All rows are made from the same 9 directions, up to rounding. Whole rows:
[[ -6  10 -12   0   4 -10   3  19   7   1  -9  -3 -10  -8   1 -10  -1  -3
    1]
 [ -2   3  -6  25 -16  -1 -23  24  -2   4  -9 -15 -26 -12 -29  22  12   2
  -17]
 [  1 -12  -9  -5   2  -6   3 -13  20 -16   3  17  14  -4   2 -18 -17  -8
   13]
 [  0   7  -4  10   8   0   0   7 -10   8   6  10  -1   1  -5   5   5 -11
   -5]
 [-11 -18 -10 -12   4  -9   0   2 -16   4   5  12  13 -11  12  29 -13  19
   -9]
 [  0  22   4  12  13   1  16   3  -8   2  11  -3  -6   8  -5  -6  17  -6
    6]
 [  8  13  -1   9  14   2  21 -24 -26   2  24  -2  19  14  -3  19  15   6
    8]
 [ 17   8 -33  -7  10 -20  15 -12 -18  19  -1 -15  20   3   0  16  -5  -1
    9]
 [ -1   1  -3  -3  -6   5  -8   1   6  -5 -10   0   4  -2   4  -5  -2   4
    0]
 [ -1  -7  20  10  -2   9  -7   1   4  -1   9   7 -12   3  -6  -7   4 -12
   -8]
 [-18 -14   6  -3  14  -9   2  18   3   2  12  20 -10 -11  16 -11 -11  -9
  -14]
 [  5  -3   2   2  -9   2  -7   1  21  -7  -9   4  -7   0 -13 -15  -6 -12
    9]]

The start of a row, then its end:
[  6   7 -12  12  -1  -3  -7  12  -9  13  -5   1  -5  -2]
[-17  15   4 -10  -5]
[ 10  13   7   0  -6  13   1 -14  -1  -3  -6 -13   6  13]
[-1 -6 12  3  7]
[ -4  10  -2 -26 -11   9  -3   6   5  -2 -32  -5   7  -1]
[15  0 -4 23 11]
[ -3 -14   7  -2   4  -3   9 -18   7 -15  18   0   7   1]
[  9 -10  -5   4   3]
[  5   7   0  -4  -2   2  10 -17  -5  -7   2 -17   9   7]
[ 1  6  7 17 11]
[-13   5  -8 -22   5  -2   9  11  17 -11 -18  26   8  -7]
[ 13 -14 -16   7  20]
[ -2  18   4  -2  -1   6   3  18   5   4 -16   7 -12   2]
[-9 -2  5 -2 11]
[-18   3   4   0   0  -2  -2  25   8  -6  -7   1 -18 -12]
[ 6 -6  1  9 -7]
[ -3 -15   6 -19  -5   9 -11  -1   7   1 -12  23  11  -2]
[ 13  -5 -16  -1   0]
[  0  15  -6  -7   5  -5   9  16   3   9 -13   0  -9   0]
[-2 -6  0 -5 11]
[  8  -5  16  13  -6  17  -3 -28  -8 -12  19   4  12  12]
[-11  12  11   5   1]
[ -6  -4 -10  22  -5  -5 -10   4  -3 -11   9  -4  -4 -11]
[-15  16   6   7 -12]
[-2 -6 15 -4 -1  8 -7 -2 -2  4  2 -8 -3  4]
[ 17 -13   3  -3 -14]
[ -2 -24 -21 -15  11 -30  12  -4   9   3   9   0   7 -12]
[ 14  -7 -27  -6   2]
[  2  -9  12   8  -2   9  -3 -14 -13  -2  15   4   5   5]
[-7 19  6  6 -6]
[ -5   1   4  10   2  -2   5 -11 -15  -7  19 -32   0   1]
[ 13   6  17  20 -15]
[ -7 -15  -2   6 -10  -7 -11   6  10 -10   0 -13 -12 -13]
[ -3   2  -4   8 -11]
[-14  -5   2   1   2  -1   3   4   0 -12   8   9   0  -8]
[ 4  8 -1 14 -2]
[  2  -7  -3   1 -10  -5  -9   1  -5   4  -3 -26  -7  -4]
[ -1  12   3  11 -11]
[  3   6  -5  10   3  -4   0   1 -15   9   7 -15  -3   1]
[ -2  11  11   1 -11]
[  4  27  13  19  22  12  21  -9 -26   7  27  10   5  19]
[ -4   4  26 -10   3]
[ -5  14  -8  -3   2  -7  10  20  14  -3 -14   6 -13  -6]
[-11  -6  -3  -1  18]
[  7 -11   9  -1   8  -2   1  -7 -15  19  15  -3  -1   7]
[  7   3   0 -14 -14]
[ -8 -10  12  -9  11   0  -3   9   2  10   5   9  -5  -1]
[ 26 -25  -7 -17 -17]
[ 17  16   1  10   2   4   7 -18  10  -4   3 -16   3  15]
[ -5 -30  10 -19  11]
[ -5  19   8  14  -9   7   1  15  15 -15  -9  -5 -22  -1]
[-23  -5  14   5  14]
[ -2   3  -8   9  -8  -5 -10   8  16  -9  -8 -23 -12  -8]
[  1 -22   4  -3  -9]
[-2 -2  4 -5  3  3 -2  0 -3  4  0  1  3  1]
[12 -6 -1 -2 -6]
[  6   4  -4 -14  -1   8   5 -10  -7   2 -10  20  20   6]
[-4 19 -6  9 19]
[ 3 -7  0 11  4 -6  9 -2  6 -4 14 25 -4 -1]
[-30  14  -6 -11  17]
[ -8  -1  -6   7   8 -11  13  -4   1 -14  17  -3   1  -5]
[1 1 2 9 3]
[  8  -5  12  -4  -6  15 -12  -8 -11  11  -4   5   6   9]
[ 1  8  2 -4 -8]
[ -3  -3   7   7   5  -8   4  12  -9  13  11  -7 -19  -2]
[-7 12  5 -4 -9]
[  7  -4  26   8  -9  26  -6 -29  -2 -15  12   7  12  16]
[-5  1 11  4  3]
[ -7   9  -8   6  10  -4  12   1 -23   1  13   3   7  -2]
[-1 28  9 17 -1]
[ -1 -12   0 -15  -8  -2  -8   6  -8  13 -11  -5  -2  -5]
[ 5 21 -8 12 -7]
[ -8   9   9  15  -5  10  -6  13   1  -9  -1   7 -13  -3]
[-15   8  12   5  -1]
[-16  -8   2   4  -4  -2  -9  12   2  -9   3  -7 -10 -13]
[  9   0   2  13 -17]
[ -9  23  -8  15   4   6   3  10 -15  -6   2   7   3  -2]
[-8 18 18 14  0]
[  7 -16 -11  -4   9 -14  -4   5   2  18   3  16   2  -4]
[  2  -7 -18 -29  -7]
[ -6  18  -1   2   8   5  13  -3   5 -16   2   8   8   4]
[  6 -16   7   5  13]
[-7 15  0 -1 11  4 13  4 -7 -3  3 17  8  3]
[4 1 5 4 9]
[-14   1  10  -3  -2  16 -17  13  -4  -2  -8  13   2  -4]
[ 21  -9   3   4 -20]
[ -9 -14  12 -21   8   6   9 -12  -5  -3   8  23  18   2]
[ 23   2 -12  10   4]
[ -1  -3  -4  -3  10 -15   8   6  -4  12   7 -16  -9  -3]
[12 -8 -2 -6 -9]
[-10  -3  -2  14  16   4  -4   3 -16   1  21  36  13  -3]
[  6   4   1 -13 -17]
[ -3  -3  21  -5  -2  12  -7   7  -6  10  -2   2 -10   4]
[  7   1   4  -1 -10]
[  3  -8  10   0 -13   9 -12  -6  10  -7  -6  -5  -3   2]
[-4 -4 -1  2 -1]
[ -4 -16   6   0  -4  -2  -5  -3  -6   0   8  -5  -2  -4]
[  2  15  -2  10 -10]
[ -7  -1  11   1   5   2  -1   9   0   3   4   1 -10  -1]
[  9 -11   3  -5 -10]
[ -8  15 -25 -12  11 -17  16  12   1   0 -10  -4   6  -8]
[13 -6 -5  9 10]
[ 10  12   3   3   4   3   2  11   4  14  -8  16 -10   7]
[-17  -5   0 -25  11]
[  9  -3   4  -1 -24   7 -20   5  20  -2 -25 -14 -14  -1]
[-17  -5  -2  -2   4]
[ -3  -5  12   2 -11   8  -6  -7  12 -16  -1 -10  -5   0]
[ 0 -9  4  9  0]
[  1  -8  16   1 -20  13 -12  -5   4  -9  -7 -11  -9   1]
[-12  15   5  18   1]
[  0  -4 -15   2  -7 -12  -8   7  13  -4  -9 -13  -6 -10]
[-3 -7 -6 -1 -4]
[-17  -8   9   5   8 -14  14   9  -5  -6  21 -18 -20 -10]
[ 5 10  5 19 -8]
[-10  12 -15   1   7  -2   5  16  -4  -4  -6  29   6  -8]
[-9 15 -3  6 11]
[ -7   4   8  10  13  -4  13   7   8  -6  16  18 -10   0]
[ -7 -14   1 -14   7]
[  6   6 -28 -13  17 -31  27   1  -7  16   3 -19   4  -3]
[ 7  4 -9 -1 12]
